The first 8 rows are patterns. Each new row is the sum of 2 different patterns, raised or lowered, with some noise. Before adding, each is slid sideways (what falls off one end comes back at the other) and multiplied by a number that may be negative. Names go in the order of the patterns.
(in the rows, 128 means zero)
Known rows, each followed by the names of its patterns:
[113 111 106 141 138 135 112 113 135 129 177 136 127 126 142 177 103 156
 124 125 134 101 136 132 141 114 139 114 128 123 113 167 119 142]  z_558
[106 127 134 105 127 110 126 132 154 108 143 127 138 135 126 128 138 114
 112 150 115 125 137 154 131 163 138 132 136  85 126 107 132 106]  z_528
[111 172 134 143 141 133 156 130 110 122 128 102 145 128 158 136 132 129
 102 130 145 123 121 113  79 128 119 124  79 160 147 137 177 131]  z_470
[119 139 128 127 105  91 116 131 132 163 152 133 109 155 115 135  99 127
 134 125 128 128 132 142 101 133 128 127 128  79 145 144 124 125]  z_372
[127 126  95 131 117 138 160 154 144 125 135 149 154 117 155 144 115 126
 163 138 146 151 135 115 137 129 123  79 138 121 140 125  92 142]  z_707
[130 122 121 132 144 127 111  82 174 114 159 129 136 111 104 132 144 129
  85 121 142 122 126 147 139 150 134 124 138 107 132 105 147 141]  z_610
[125 133 126 148 140 154 123  89 139 140 110 115 135 130 157 131 116 165
 113 129 124 150 129 130 124 107 131 126 110 116 137 136 167 132]  z_442
[158 139 132 149 126 115 123  90 119 126 120 128 151 118 129 158 119 128
 131 104 150 119 162 123 134 141 134 113 122 135 144 149 128 118]  z_795

New rows, each followed by the names of its patterns:
[136 141  75 115 140 136 148  94 141 146 122 137 124 173 129 131 120 125
 131 145 117 126 150 108 176 124 138 152 147 138 136 152 142 110]  z_558 z_442
[107 148 147 188 155 155 134 157 196 155 141 163 141 120 157 118 142 163
 162 172 176 181 133 144 112 154 139 148 119 132 166 199  86 163]  z_528 z_610
[ 93 127 124 114 104 102 117 142 144 145 111 134  73  89 114 141 103 129
 100 148 133 148  88 130  96 116 102 157 135 114 109 120 198 110]  z_372 z_610
[120 117 108 118  85  68  94  74 101 158  82 125  94 119 124  93 106 138
 115 124 130  93  86 106  93 105 101 117 110  95 103 123 131 121]  z_528 z_470
[ 44 191  90 162 132 136 135  98 129 134 142  75 135 144 126 140 114 144
 139 148 139 159  96 121 101 161 156 124 121  78 124 145 129 101]  z_558 z_610
[116 160 130 115 174 120 125 123 111  81 149 139 134 132  96 141 102 180
 133 119 123 153 181 100 143 106 126 143  79 131 131 126 117 149]  z_558 z_795
[ 93  83 114 107 136 105 102 132 113  86  98  82  86 122  79 133 103 106
  90  88 102 115 114  95  96  80 112  91  97  49 120 116 106 136]  z_470 z_442
[108 107 132  76 137 108 130 133  88 103 127 114 103 100  98 114 101  94
 144 103 132  77  97  87 122 120  84 105 104 109 108 148 125 111]  z_558 z_372
[116 114 113 106 119 130 155 157 122 157 119 169  95  87 131  70 147 135
  83 128 114  96 112 102 132 156 129 116 170 116 124 109 116 108]  z_470 z_795
[118 111 114 130 111 110 126 122 175 157 150 127 142 120 110 118 157 114
 151 127 147 112 140 121 128 123 123 119 149 120 137 140 110 171]  z_528 z_372
[150 104 129 137 126 138 127 108 124  90 144 165 132 128 102 176  92 102
  94  78 109 146 108 138 121 110 122 114 140 133 149 135 138 105]  z_470 z_707
[113 136 151 120 151  98 121 126  87 111  72 140  87 104 120 123 118 112
 101 112 134 138 116 133 124 139 102 123 111 138 122 121 134 103]  z_558 z_528
[130 141 136 143 151 121 165 161 133 143 144 169 141 122 170 139 152 141
 146 133 158 178 162 154 138 103 140 145 159 134 149 126 163 117]  z_372 z_795
[143 135 132 145 120 145 143 160  77 156  97 130 116 137 151 131 110 138
 173 118 129 137 126  96 119  88 115 132 114 177 127 163 111 135]  z_528 z_610
[134 163 151 169 150 122 166 156 189 140 151 125 155 192 124 209 151 166
 155 145 173 159 158 156 162 155 155 146 119 199 133 168 130 133]  z_558 z_528
[150 120 129 112 165 155 129 132 125 148 130  90 127 128 105 118 132 114
 133 146 137 125 148  94 138 121 159 130 130 124 134 130 161  97]  z_610 z_795
[ 95 121 131  95 132 117 130  93 136 135 119 116 118 170 110 137  93 104
 108 114 144 132 110  95 131 127 173 145 119 123 147 180  95 148]  z_558 z_442
[135 120  94 122 132  99 131 126 132 159 156 113 149 130 126 142 128 113
 142 118 114 160 109 135 117 155 131 150 135 141 140  93 121 103]  z_528 z_795
[114 128 115 109 113 146 109 171 130 128 126 130 161 111 131 108 138 119
 103 133 142 135 140 137 115 126  91 108 139 114 118  96 107 109]  z_558 z_528
[124 153 150  98 140 116 145 132 137 116 101 116 114 128  98 123 128 164
 124 146 157 110 130  76 136 100 125  94  83 120 122  86 108 109]  z_528 z_442
[153 171 181 169 135 125 157 146 161 147 188 187 182 249 168 163 195 176
 211 171 180 196 198 157 177 165 125 163 160 198 172 158 153 161]  z_470 z_707
[153 177 178 148 149 161 135 178 216 170 197 196 185 173 173 130 179 181
 117 192 173 172 178 155 180 146 193 166 163 182 195 172 159 128]  z_442 z_795
[ 86 128 156  89 126 136 114 124 108 110 156 129 152 145 120 139 110 110
 120 134 160 141 113 123 156 148 169 145 133 120 164  75 108 121]  z_470 z_795
[148 143 145 151 116 103  85 114  99 132 124 172 123 129 151  95 128 142
 102 136 103 107 118 124 135  83 141 136 138 186 146 107 156 158]  z_470 z_795
[103 132 113  87 136 111 188 149 174 115 145 144 152 144 145 133 101 130
 130 111 136  69 156  96 131 139 125 146 139 146  98 159 124 138]  z_558 z_528
[157 145 144 128 156 115 120 153 115 160 142 172 130 158 131 151 151 101
 125 106 146 116 153 142 143 115 146 154 117 162 159 118 158 118]  z_558 z_528
[166 148 134 154 159 149 167 141 195 137 148 155 163 206 140 130 163 173
 196 113 165 135 175 180 180 172 150 114 136 179 178 124 172 149]  z_372 z_610
[168 154 174 179 149 112 178 148 169 189 148 164 162 191 137 151 123 118
 155 163  87 145 105 130 147 119 194 173 183 150 203 159 157 122]  z_528 z_470
[156 191 145 179 192 139 150 134 139 151 152 155 226 174 183 153 171 190
 180 135 183 168 167 171 176 148 224 164 175 165 162 150 178 155]  z_528 z_795
[ 99 157 145 186 145 115 158 140 161 132 168 133 113 173 171 137 127 154
 159 188 138 150 186 120 145 162 170 157 164 143 114 153 142 122]  z_707 z_442
[107 120  92 108 120 144 114 123 147 114 140  96 120 132 131 143 116  79
 127 133 134 170 110 124 109 173 122  99 108  90 133 138  82  97]  z_470 z_442
[159 105 151 134 130 137 125 148 131 130  72 144 124 144 126 183 167 144
 184 158 147 167 165 163 142 142 190 147 141 150 148 107 161 143]  z_470 z_707
[ 81 107 103 113  81 126 140 135 127 128 104 136  92 117  94 108 129 107
 143 113 133  93 146 134 134 112 136 116 115 118 120  84 127  91]  z_528 z_470
[ 81 112 105 103 103  81 110 112  78 147  87 123 103 115  73 134 120 129
 103  94 118 121 144 106 132  98 121 165 108 139 139 119 122  94]  z_558 z_528
[ 93 124 125 147 133 127 114 144 121 126 134 115 109  79 100 119 126 104
 101 136 118 111 116 116 143 119 116  99 130 125 161  93 133 111]  z_558 z_610
[186 138 128 186 160 139 164 151 145 133 149 134 145 133 154 128 167 140
 135 100 121 132 158 131 104 136  98 134 106 135  84 166 171 164]  z_470 z_707
[162 165 141 171 157 120 158 128 132 126  98 134 147 120 142 152 133 145
 185 126 151 144 131 163 134 172 145 138 145 161 119 136 156 175]  z_528 z_795
[123 137 117 164 130 165 149 183 137 152 131 142 168 153 137 146 172 144
 192 122  99 121 131 150 127 122 118 173 148 138 152 141  83 114]  z_372 z_707
[137 125 117 107 139 147 119  99 137 123 125 176 154 129 159 150 173 115
 112 123 103 135  85 113 128 141  94 135  97 125 129 140 145 135]  z_558 z_528
[120 126 134 131 131 176 131 123 122  41 121  96 129  62 131 141 138 145
 128  90 159 136 160 121 145 148 136 120 119 126 115 128 109 173]  z_528 z_470
[104  92 100 126 110 139  95 120  97 151  80  90 106  39 109 106  80 110
 105  83  89  75 111 126 102  99  88  84 103  79  87  68 120 104]  z_558 z_470
[122 100  88 105  98 116 135 122 130 118 102 131 128  95 113 120  82 103
 133 112 149 129 127  97 127 126 109  73 129 106 129 108  80 105]  z_528 z_707
[134 147 118 136 144 146 173 116 141 133 148 160 157 149 129 106 154 154
 125 128 111 135 158 140 122 136 144 123 140 155 133 160 129 121]  z_558 z_442
[108 126 129 129  94  99 136 144 158  96 119 138 118 140 148 152 136  93
 133 142  89 114 112 138 158 129 109 153 111 134 123 131  88 160]  z_610 z_442
[164 173 157 138 180 169 151 162 164 142 141 161 144 165 138 127 152 163
 198 197 158 152 173 195 155 188 179 152 124 146 173 141 155 154]  z_558 z_442
[125 145 109  88 119 146 110 129 135 136 143 122 142 130 109 120  90 130
 140 130 124 106 118 142 125 136  82 169 105 164 154 116 123  98]  z_558 z_610
[112 127  78  82 110 124 101  76 148 100 134 122 109 143  95 114  89 140
 115 127 112 118 134  96 119  95  97 159 125 126 109 114 120 113]  z_558 z_610
[ 86 116 121 128 102 103  77  68  97 110  69  96 108 127 140 105 101 106
  99 118 106 144  94  61 114 115 113  77 101 104 133 109  85 140]  z_372 z_442
[109 127 128  91 116 121  99  98 102 111 121 117 135 109 153 123 116 107
  46 103  94 118 113 106 115 105 110 101  99  89 115 142  92 126]  z_528 z_372
[158 136 123 153 158 147 161 145 137 138 110 149 132 130 148 131 161 161
 145 139 131 127 140 143 142 135 142 129 147 192 134 165 155 149]  z_372 z_795
[142 104 119  84 148 101  87 146 138 154 118 117 129 140 117 118  93 117
 145  96 170 140 144 124 174 102 123  94 142 149 120 127  82 122]  z_558 z_372
[ 99 111 118  75  89  40  70  86  97  50 105  74 119  81  71  65  93  67
  75  59 102  74  77  72  89 137  50  71  86  80  70  67  58  75]  z_528 z_372
[152 137 176 198 161 167 156 151 171 163 136 131 166 175 208 195 179 176
 149 203 168 194 140 124 180 174 151 154 176 178 176 169 155 203]  z_372 z_442
[105 153 124 161 171 129 144 113 149 154 133 125 110 186 125 160 132 151
 137 103 137 152 129 106 147 156 165 146 161 160 162 133 144 152]  z_610 z_795
[111 143 128 146 144 137 163 148 137 134 160 161 175 134 167 145 195 123
 124 119  96 135 148  66 138 116 129 131  88 141 149 141 117 162]  z_470 z_707
[ 84  82  73 111 114 110  92  80 121 113  96  99  61 112  80  84  88 101
  76  75 113  98  96  89  83 103  89  70 127  92 135  94  96 109]  z_610 z_795
